All rows are made from the same 11 directions, up to rounding. Whole rows:
In the rows, 128 means zero.
[[143 113 178 130 169  81 153 160 128 145 114 140 179  90 102 134 109]
 [111 131 188  99  93 132 144 123  96 125 192 116 181  75 116 171  91]
 [115 111 144 106 137 119  27 127 149 110 158 115 120 152 118 146 168]
 [159 100  97 113 110 115 151 137  70 124 121 138 100 147 158 137 126]
 [106 131 135 103  86 129 108  99 139 103 150 111 124 145 148 138 142]
 [126 146 150  89 137 123  92 161 148  56 123 122 116 120 115  66 143]
 [117 128 138 142 144 107 176 105 139 152 105 134 143 121 137 113  95]
 [120 188 109 114 117 179 126 110 180 129 126 131 124 163  85  51 150]
 [117 151 149 173 108 117 131  71 145 209 132 153 151 145 180 186 134]
 [129  76 145 143 126 204 157 170  69  87 159 103 192 136 121 129  55]
 [192  73  86  75 122 108  88 161  78 145 132 153 120 137  89 161 181]
 [132 149 145 121 116 116 120 147 150  81 105 131 124 130 154 102 151]
 [120 135 141 165 151 127 163 131 119 103  86 142 115 129 197  80  78]]

The start of a row, then its end:
[ 98 125 163 112 160  88  75  89 174 134 121 136 129 134]  [138 101 127]
[155  70 111 102 149 103  35 157 140 105 111 136 123 139]  [112 150 188]
[147  75 137  91 124 106 140 130  93 131 132 136 163 132]  [119 137 110]
[ 82 147 168 105 112 161 142  99 183  74 124 113 176 127]  [127  53  90]
[163 166 153  93 128 106 145 155  42 148 178 148  95 124]  [126 115 110]
[149 149 125 170 173  87 108 174 126 152 120 125  85 136]  [120 160 168]
[139  52  72 106 168 105  65 138 138 117  99 126  96 108]  [ 90 143 160]
[105  51 117 126 143 121 135  43 144 180  99 144 173 177]  [154 115  79]
[111 161 129 101  95 105 203  76 136 177 140 135 138  56]  [ 99 146 108]
[ 83 136 142 141 131 117  85  68 151 154 148 127 107 105]  [161 157 116]
[116 145 130 146 144 114 127 120 151 122 107 126 106 147]  [150 103 129]
[118 212 129 147 150 103 180 145 141 128 123 114  67 111]  [111  86 128]
[160  96 102 102 129 109 136 145 110 129 113 132 126 160]  [107 122 149]
[138 134 124 108 129 121  99 148 149 111 126 125 124 128]  [ 96 121 166]
[102 142 185 117  96 124  78  92 141 129 162 140 157 108]  [173 161 129]
[103 169 147 176 156 108 124 115 153 129 103 136  90 117]  [186 110 114]
[ 75  83 126 105  95 133 129  33 126 149 149 129 144  69]  [161 168  72]
[ 94 156 135 133 129 113 201 143 163  63 106  79 115 129]  [116  78 106]
[107  72 134 131 172 120 119 121 127 122 126 108 143 144]  [115 117  86]
[136 177 160 162 116 134 107 139 146 181 167 124 155 167]  [110 182 174]
[126 103 195 100 130 110  50 105 167 151 136 165 210 101]  [129 151 144]
[123 101 139 107 100 161 118  90 138 106 109 148 173 193]  [177  72 106]
[163 100  96 131 143 123 114 117 114 196 123 148 134 203]  [108 139 154]
[143 103  74 173 126 171 155 132 112 146 105 124 123 182]  [141 137 124]
[117 173 160 138  99 124 107 136 134 125 176  99 123 176]  [133 163 163]
[166 108 147 126 163 102 142 181 113 144 126 126 165 163]  [ 79 128 138]
[115 110 112 117  92 159 149 111 148 107 129 104 159 163]  [115 125 130]
[135 146 107  87 103 117  98 119  97 123 153 140  70  83]  [133 141 149]
[119 159 182 156 211 103 115 147 146 188 152 128 148 120]  [ 65 116 107]
[126 219 141 134 103 141 132 118 124 167 173 137  97 109]  [121 140 148]
[112 127 170 108 122 105 101 150 159  86 147  99 156 115]  [103 147 151]
[ 95 144  93 145 108 145 121  90 138 125 140 103  75 145]  [151 141 132]
[122  69 151 102 134  99  94 174 130  70 150  80 157 116]  [ 87 176 146]
[113  63 114  95 103 132 177  77  75 170 172 110 162 126]  [103 173  69]
[136 143 121  88  68 129  92 109  95 111 159 141  92 126]  [172 151 158]
[151 136 149 162 146  60 174 152 137 132  68 148 129 131]  [179 131 138]
[120 114  83 136 111 127 131  89 150 125  83 143  97 114]  [172 128 137]
[163 118  96  94  81 134 168 151 125 108 114 123 149 153]  [ 96 128 169]
[135 139 130 134 174 166 138 139  82 138 130 159 113  85]  [128  66  59]
[125 141 168 151 172 154 135 156 136 127 128 132 170 129]  [105  83  89]
[136  87 115  94 141 104 106 109 139 143 100 164 139  34]  [112 140 127]
[125  68 153 128 141 123 100 168 160  78 115 101 191 124]  [101 154 141]
[118 181 215 113 126 104  97 105 147 135 137 170 159 114]  [179  90 116]
[170 111 121 112 132 178 126 177  66 174 191 129 171 111]  [ 34 171 125]
[106 144 115 106 104 158 105  93 184 108 116 129 135 135]  [118  88 147]
[106 132 117 147 131 155  73 148 131  63 132 104  77 130]  [164 122 136]
[146 135 145 140 156 120  66 102 114 191 127 185 120 148]  [172 123 131]
[157 167 114 162 101 149 179 108  86 219 155 143 131 220]  [141 150 132]
[157 129 127 119 147 125 104 121 101 184 135 170 127 133]  [123 123 130]
[128 117 109  68 121 148  62 112 130 117 155 134 113 124]  [ 88 102 148]
[109 132 128 152 106 103 156 138 169 136 146  72 148 132]  [ 81 212 171]
[110 108 161 132 114  92 124 136 146  86 121 107 147 109]  [159 168 135]
[144  90 104 145 126 122 114 152  87 104 120 120  96 154]  [172 160 134]
[135 177  77 133  66 197 160 118 174 107  94 138 129 136]  [129  91 167]
[181 154 100 145  88 148 184 144 119 196 116 163 165 104]  [100 179 169]
[157 128 121 134 153 153  76 160 148 120 100 156 136 151]  [120  89 159]
[132 167 191 124 161  38 137  92 134 214 132 167 136 125]  [141 131 124]
[190 143 142  81 144  84 121 163 132 144  98 173 146 166]  [ 95  71 177]
[103 138 142 105  96  72 155 103 135 130 164  80 114 168]  [115 169 149]
[125 164 108 102  95 138 124 108 106 120 147 140  77  88]  [147 122 131]
[114 150 124 151 130 108 128  94 114 167 142 129  84 146]  [165 150 123]
[134 126 103 153 127 177 146 122 106 142 124 136 128 161]  [145 108 102]
[105 110 100 127 167  76 131  83 166 159  91 130  91 103]  [117 120 125]
[135 112 157  79 116 173 147 120 119 144 163 135 217 145]  [63 88 92]
[132 124 134 127 160 133  84 113 136 130  94 176 119 102]  [166  77 111]
